The rows of a group lie close to one hidden flat surface of 10 dimensions, which passes through zero. Surfaces can cross.
Known rows, each followed by its group:
[ 0.45  0.80 -0.59  2.21  0.08 -1.30  1.33 -1.56 -2.01 -0.91  1.75 -2.29
 -4.50  1.80  1.17  0.59  1.02  1.93] => D
[-0.81  1.16  2.01  1.58 -3.77  2.25  0.54  0.37 -0.20 -0.99  1.94  0.15
  1.74 -0.82 -0.34  2.64 -0.74  0.09] => U
[ 0.80  0.30 -1.40 -0.18 -0.09  3.69 -2.82  1.05 -1.77  0.59 -0.31  1.02
  0.11 -0.47  1.85 -0.87  1.16  0.38] => D
[-2.40  1.48 -1.67  0.99  0.06  1.53  2.44  1.25  1.04 -1.30  0.70 -3.16
 -1.29 -3.18 -2.02 -1.79  2.32 -2.01] => V
[ 0.70 -0.57 -1.29 -0.66 -2.79 -0.09 -1.17 -1.57  1.89 -1.30 -0.03  0.33
  0.67 -0.31  3.68 -0.71  0.29  0.25] => U
[-1.15  1.85 -0.27 -0.84 -0.39  1.30 -0.26  2.13  0.63  0.64  0.73  1.60
  1.49 -1.93  3.03 -1.13 -1.30 -1.03] => D
[ 0.29 -1.68  1.23  0.09  2.42  1.08  0.69 -0.65  1.58 -0.62  0.28 -0.12
  1.24 -0.74 -1.74  0.92 -0.86  0.58] => C
[ 0.63 -0.34  0.83 -2.26  3.38  3.45 -0.17  2.18  1.17 -0.15 -2.66  1.94
  0.91 -1.34  1.32 -2.09  0.71 -1.85] => C
[ 0.72 -0.02  0.05  0.08  2.57  0.43 -1.25 -2.20  0.80 -0.41  5.68  0.36
  0.66 -0.70 -2.16 -0.94 -0.53  2.00] => C
[ 0.24  0.78 -1.02 -1.51  0.61  0.21 -2.45 -0.24  1.67 -0.01  1.40  1.40
  1.16 -2.52 -3.09 -2.81  0.67 -0.89] => C
[-2.10  1.77  3.97 -1.46 -2.06 -0.49  0.50 -0.89  2.05 -0.10 -0.67  3.18
 -0.73 -1.90  1.79  2.62 -1.01 -1.02] => C
[-2.03 -0.55 -0.52  0.75  2.68 -0.32  2.30 -0.61 -1.84  1.19  1.16 -2.83
 -3.00  1.62  1.10  0.89  0.53  1.25] => V
[-0.78  0.85 -0.10 -0.47  0.67  1.35 -0.64  0.69  2.51 -0.77  0.61  0.87
  2.55 -4.22 -1.16 -1.79 -0.17 -1.84] => V
[ 0.50  1.30  0.20  0.04  1.56  2.80  0.91  1.28 -0.08 -1.33  2.07 -0.96
  0.50 -2.26 -3.46 -1.72  0.24 -0.32] => D
[-0.42 -0.65 -0.07 -2.50  0.77  0.00 -2.51 -0.86 -1.75  0.41 -1.56  1.51
 -1.50  0.91 -3.94 -1.32  2.22 -2.57] => U
[ 0.04 -0.44 -0.02  0.55 -2.86 -2.68  0.58 -0.46 -2.47  0.44 -1.19 -1.33
  0.52  2.72  1.41  1.52 -0.89  0.06] => C
[ 2.35 -0.66  1.27 -0.30 -0.33  2.35 -0.44  0.73 -0.98 -1.73 -1.79  1.94
 -1.90  2.85 -1.68  0.81  0.43 -0.41] => U
[ 0.64 -1.61  0.28  1.68  4.24  0.75  2.50 -0.57  1.67 -1.55 -0.82 -1.11
 -3.54  1.01 -0.22  0.29  1.54  0.30] => U
[-2.53  1.54  0.04 -1.59 -3.12  1.45  1.82  1.25  2.38  0.48  1.12 -1.34
  0.54 -2.16 -3.59  0.29  0.04  0.18] => V
[-0.03 -1.10 -0.84 -0.53  1.07  0.74 -2.26 -1.46 -1.86  1.42  3.98  0.62
  2.15  1.88  2.99 -0.55 -0.63  1.34] => C
[-0.54  0.83  1.62  1.44 -2.93  3.35  1.45  1.41  0.89 -0.53  2.07 -0.55
  3.01 -1.23 -0.08  1.94 -0.67  0.66] => U
[-5.40 -0.73 -2.51 -0.60 -0.71 -0.18 -0.37 -0.54  1.44  1.03  1.74  0.40
 -0.93 -0.93  1.83  1.00 -0.50 -1.96] => D
[-3.13  0.31 -2.34 -0.36 -0.53  0.39  1.22  1.25 -0.67 -2.35 -1.08 -1.89
 -0.26 -2.70 -0.11 -1.52 -0.06 -4.67] => V
[-0.41 -1.45 -0.30 -1.47 -1.37  1.47 -2.19 -1.21  2.96  0.83  0.46  1.39
  2.00 -1.12 -1.38  0.65  0.37  1.16] => D
[-2.21 -3.39 -1.14 -2.88  0.69  1.29 -1.58 -1.53  2.41 -0.11 -2.00  0.77
  1.89 -1.52 -0.16 -0.16  0.22 -2.00] => C
[-2.86 -0.24  0.94  1.12 -2.70 -0.59  0.35  0.06  1.60  1.52 -1.52  0.20
  0.47 -1.41 -0.21  3.52 -0.05 -0.16] => C
[-1.42  0.79  0.86 -1.08  3.56 -1.64  0.44  0.76  0.89  3.61 -1.78 -0.14
  1.37 -2.40  1.03 -1.34  1.16 -0.10] => D
[-1.36  0.51  1.74  1.42  3.13  0.37 -0.49  1.21 -2.02  0.12 -0.79  3.42
 -0.37  0.06  5.37  1.48 -1.92 -2.61] => D
[-1.50 -1.15 -1.08  0.53 -0.50 -1.29 -1.65 -1.59 -0.74  0.40 -0.72  0.89
 -2.15  0.86  1.34  1.82  0.08 -0.36] => D
[-0.23 -0.59 -1.05  0.41 -0.70  2.59  2.33  1.75 -1.00  0.69  1.31 -3.71
  2.12  1.08 -1.61 -0.50  0.97  0.99] => U
[ 2.38  0.86 -0.58 -1.87 -2.15 -0.17  1.36 -0.42 -0.07  0.17 -0.51 -3.96
 -0.14  0.84 -2.99 -3.70  4.58  1.31] => V
[-0.49 -0.20 -2.55  1.76 -1.17  2.44  0.13  0.71 -0.51 -1.08 -0.63 -0.17
 -4.14  1.41  5.28  1.10  0.38  0.85] => C
[-1.17 -1.97 -0.96 -0.53  1.08  2.97 -0.32 -0.41  3.77 -2.78  0.66  1.52
  0.19 -1.38 -0.22 -0.58  0.09 -2.41] => U
[ 0.15  0.01  1.86  0.20  0.37  2.84  2.30  3.64  0.92 -0.24 -0.73  1.59
  3.41  1.04  2.34  0.38 -1.72 -1.85] => D
[-1.86  2.80 -0.61 -1.28 -0.32 -1.09 -2.43  0.51 -1.90  3.39  3.63  1.48
 -0.76 -0.95 -2.19  0.37 -1.88  2.03] => U
[ 0.12 -2.41 -1.31  0.86 -1.12 -2.09 -2.04 -2.26 -0.30 -4.55 -1.55  2.07
 -2.14  0.61 -0.46  2.24 -3.53 -2.48] => C
[-2.18 -0.41 -1.53 -0.30 -0.52 -3.89 -0.74 -2.99 -2.41 -1.70  1.99 -0.43
 -2.53  0.86  0.83  0.66 -2.35 -1.38] => V
[-1.13  0.22  1.28 -1.35 -1.22  1.07 -0.24 -0.99  1.75 -0.26  1.27  1.51
 -0.58 -0.85 -0.31  1.73 -1.17  0.87] => V
[-0.66  0.82  0.73  0.24 -0.49  1.35 -0.56  2.43 -2.34 -1.26 -1.33  2.75
 -1.10  0.93 -1.10  0.96 -1.55 -3.38] => U
[-0.97 -0.93 -0.83 -2.22 -0.35 -2.03  1.22 -0.88 -2.49 -0.09 -1.16 -2.64
 -0.67  1.79 -1.03 -0.89  0.12 -1.10] => V
[-1.26  1.39  1.22  1.14 -1.11  1.16  1.46  1.26  1.88 -0.54  1.31  1.82
 -0.84 -0.58  1.75  1.87 -1.68  0.02] => D
[-0.46 -1.75 -3.98 -0.42 -2.20 -0.50 -1.88  0.89 -1.32  1.97 -0.33 -0.87
  2.71  2.13  2.64 -0.87 -0.42  0.43] => V
[-2.10  1.01 -1.04  0.32  0.44 -2.54 -0.56 -1.37 -0.36  1.08  1.82 -0.24
 -1.74 -1.30  0.99  0.09 -0.34  0.34] => U
[ 1.24  0.41  0.13  3.39  0.68  2.08 -0.04  4.56  0.36  1.73 -2.32  1.70
  2.45 -0.08  1.13  1.09 -0.43 -0.16] => V

New rows. What belongs after each?
[ 1.56  0.61  0.58 -0.28 -3.13 -2.41 -3.04 -0.11 -1.52 -2.38 -2.80  3.96
 -0.34  0.21  0.48  1.33 -3.35 -2.16] => D
[ 0.40 -0.25 -0.55  0.74  1.40  2.14 -0.34  1.11 -2.24  0.05 -0.76 -0.62
 -0.47  0.68  0.27 -0.50  1.17 -0.57] => D
[-0.45  2.55  2.45 -0.83 -0.71 -2.92 -1.74 -1.59 -0.46 -1.00  2.32  3.63
 -0.86 -1.13 -1.27  0.21 -1.65 -1.91] => C
[-2.06  1.25 -2.53 -1.39 -3.52 -0.80 -2.15 -0.13  1.59 -0.22 -0.09  0.51
 -1.38 -3.25 -3.31 -0.29 -0.51 -0.68] => D
[ 0.44 -1.50  1.72 -1.51  3.05  1.85  0.95 -0.45  0.53  1.02  0.76 -0.42
  2.79  0.38  0.53 -0.29 -0.09  1.26] => C
[-4.34  0.66  0.16 -2.28 -1.31 -0.22  0.90 -1.96  1.07 -1.48  2.77 -0.01
 -2.08 -2.23 -0.26  1.51 -2.45 -0.79] => V
[-0.19 -0.57 -0.02 -0.44  1.09 -1.31 -1.21 -0.81 -0.45 -0.04  1.51  1.31
 -0.45  0.38 -2.26  0.91 -2.45  0.45] => U
[ 2.78  1.94  0.50 -0.52  0.89 -0.28 -1.08 -1.34  0.43  0.12  2.22  0.47
  0.38 -1.13  3.11 -2.60  0.75  2.41] => V
[-0.71  0.85  2.45  0.90  0.59  1.92 -1.08 -0.04  2.13  0.45  2.16  3.53
  1.00 -1.87  0.97  2.43 -1.79  1.09] => C
[ 0.73  2.25  0.53 -0.82 -0.03 -0.35  1.20  0.67 -0.59  2.26  2.17 -2.03
  0.92  0.17 -0.70 -2.28  2.19  1.83] => C
[ 2.71  2.03  2.12 -0.62  2.26 -0.49  0.27  0.59  0.23 -0.09 -0.08  0.65
  1.73 -2.00  0.50 -2.66  0.22  0.22] => V
[-0.27  0.87 -2.68  0.19 -0.61 -0.30 -2.20  0.46  1.64  0.77  1.28 -0.18
  0.86 -2.66 -4.25 -2.36  1.55 -0.35] => C
[ 3.27  2.33  2.90 -0.45  1.23  1.06  1.33  0.58  0.33 -1.96  1.39  1.69
 -1.15  0.12  1.14 -0.94 -1.33  1.38] => C
[-0.90 -5.24 -2.36 -0.60  1.87  0.13 -0.59 -0.94 -0.48  0.11 -2.63 -2.17
  2.90  1.24 -1.24  0.31 -0.23 -1.39] => C
[-0.49 -2.37  0.02  0.75  1.84  0.59  1.20  0.32 -0.05  1.60 -3.30 -2.18
 -0.96  1.14 -4.18  1.22  2.99  0.10] => D
[ 2.05 -2.54  0.63  0.77  1.91  1.12 -0.61  0.84 -0.53 -0.43 -0.83  1.02
  3.82  1.18  0.07  1.18 -2.65  0.50] => C
[ 0.04 -1.85 -1.89  1.34  3.04  1.46 -0.70  1.39  0.94 -0.91 -2.12 -0.19
 -0.22 -1.49 -3.07 -0.60  0.43 -1.76] => C
[-2.50 -0.27  2.36 -0.76  0.95 -1.32  2.81 -2.15 -1.06  2.01  1.63 -2.55
 -0.53  1.24  0.39  1.40  1.55  0.96] => C
[ 1.32 -1.60  0.77 -2.90  2.37 -2.30  0.57 -2.71 -1.06 -0.57  1.56 -2.01
  2.18  1.17 -3.29 -2.60  0.12 -0.13] => C
[ 0.95 -0.15  0.48 -2.85  1.09 -0.08  2.63 -0.44  0.55 -1.35 -2.06 -2.49
 -1.33  0.28 -0.82 -2.53  1.86 -0.50] => C
[ 1.53 -2.74  0.28  0.09  0.90  0.00  0.02  0.44 -1.60  0.46 -1.51 -0.78
  4.04  2.27  0.70  0.83 -1.81  0.38] => C
[-2.86  0.76  1.18 -2.29 -0.94 -0.43 -1.05 -1.01  1.23  1.97  0.63  1.69
  1.25 -1.91  0.11  0.01  0.96 -1.22] => C
[ 0.46  2.21 -0.60  2.62  2.98  0.62  1.19  1.58 -2.07  0.98  2.51 -1.29
 -2.96  0.50 -0.86 -1.58  2.14  0.79] => C
[-2.47  0.62  3.01 -1.20  0.88  1.60 -0.68  0.51  1.90  1.60 -0.59  3.54
  1.54 -2.40  1.15  1.62 -0.33 -1.47] => C
[-0.24  0.22 -1.82 -0.20  0.61  3.43  1.54  4.24 -0.18 -0.27 -1.38 -0.26
  0.74  0.68  1.14 -1.96  0.27 -2.06] => U
[-1.67  0.56  1.08 -3.17  0.11  1.72  2.58  0.52 -0.32  1.13 -0.18 -1.37
 -0.69  0.33  2.23  0.30 -0.66  1.38] => V
[ 0.26 -3.49 -0.42 -0.76  3.04  2.30 -0.40 -0.69  0.19 -1.77 -1.47  0.86
  0.26  1.04  2.09  0.50 -1.22 -0.92] => C
[ 2.61  1.32  1.21 -1.38 -0.11 -2.81 -1.67  0.37 -2.54  2.43 -1.83  1.32
  0.19  1.51 -1.04 -0.24 -1.00  1.95] => U
[-1.82  0.93 -0.88  0.70 -1.38 -3.73  1.09 -2.59  0.51 -1.06  3.09 -1.07
 -3.32  0.40  1.25  0.79 -1.10  0.69] => D
[ 0.51  0.23  1.35 -1.44  1.10  1.97  0.68 -0.11  0.17 -1.08 -0.24  1.48
 -1.42  0.63  3.76 -0.12 -0.40  0.02] => C
[ 1.31  1.08  1.12 -1.19 -1.70 -2.24 -1.94 -1.91  2.21  1.14  0.57  2.27
  0.82 -1.05  3.02  0.19 -0.91  2.64] => D
[ 0.72  0.31  0.82 -0.38  0.18  2.98  0.37  2.30 -1.92  0.05 -0.36  0.54
 -0.76  1.95 -3.15  0.43  0.46 -0.36] => U
[-0.88  0.79 -2.19  0.12 -2.47  0.24 -1.78  0.49 -1.97 -2.19  0.27  0.91
 -1.72 -0.43 -0.15 -0.04 -1.50 -2.10] => D
[ 1.18  1.14  2.93  0.07 -1.87 -2.88  2.62  1.58  2.62 -0.72 -2.81  1.25
  1.00 -0.34 -2.25  1.57 -2.47 -0.49] => D
[-0.43  2.16 -1.79 -0.52 -2.29 -2.11 -0.78  0.45 -2.22  0.16  1.79  0.55
 -0.22  0.24  5.77 -0.69 -3.36  0.50] => V
[-0.72 -0.94  0.20 -1.74 -3.43  0.80  1.73  0.58 -1.24 -1.65 -3.92 -1.23
 -1.98  2.17 -1.74  1.05  0.96 -2.17] => V
[-0.14 -1.18 -2.96 -0.30  0.63 -0.67  0.08 -1.28  1.28 -0.20  1.48 -1.60
 -1.25  0.72  2.05 -1.44  0.43  1.53] => U
[ 0.96  1.16 -0.90 -1.05 -3.28 -0.74 -2.04 -2.95  2.06 -0.85  3.54  0.33
 -0.51 -1.41  0.04 -0.54 -0.43  3.13] => D
[-0.13 -0.48  0.77 -0.86  0.20 -2.45 -1.75 -0.92 -0.06 -0.80 -2.74  2.29
  1.23 -1.21  0.10 -0.27 -0.74 -3.36] => U
[ 1.94  1.65 -0.62  3.45  0.82  0.10 -1.93  1.00  0.44 -0.60  1.27  2.42
  0.61 -1.72  3.89 -0.78 -0.74  0.21] => V
[ 2.17  2.48  3.06  0.33 -1.82 -0.36  1.25  0.09  0.07 -1.51 -0.57  1.16
 -2.53  0.38 -1.15  0.76  0.20  0.86] => V
[-1.57  0.92 -0.43  0.83  2.19  1.93 -0.88 -0.62 -0.50 -0.43  2.70  0.02
 -2.07 -2.41 -0.99 -0.27  0.55 -0.07] => D
[-0.42 -1.11 -2.76 -0.34  0.48 -0.54 -0.85  0.57 -0.80  0.89 -1.07 -1.84
  0.88  0.07 -1.92 -2.05  1.73 -1.05] => C
[-1.04 -1.45 -1.55 -2.29 -0.85  1.93  0.50 -0.55  2.94  1.25 -0.34 -2.43
  1.70 -1.30 -0.15 -1.28  2.21  1.42] => C
[ 1.18  1.42 -2.25  3.90 -3.56 -2.58  0.38  0.98 -0.47 -0.24  0.40 -2.51
 -1.06 -0.01 -3.60  0.71 -0.12  1.82] => C
[ 0.39 -0.17  0.69  1.84  3.83  1.57  3.24  1.58 -0.37  0.35 -0.80 -2.17
 -2.71  1.20 -1.58  0.24  2.02  0.87] => U
[ 0.79  0.36 -2.24 -0.35  0.71  0.81 -2.13  2.05 -4.64  0.23 -3.25 -0.69
 -0.36 -0.13 -0.23 -2.38  1.13 -2.33] => D
[ 2.43 -0.82  1.74 -1.29 -0.32 -1.61 -0.47 -0.17 -1.39  0.00 -0.53  0.71
  4.26  1.56 -0.49 -0.17 -2.34  0.03] => C
[-0.88 -0.22 -0.55 -3.07 -0.63 -1.18 -2.44 -0.68  1.60  0.32  0.58  2.18
  4.17 -2.15  0.34 -1.68 -1.93 -1.63] => D
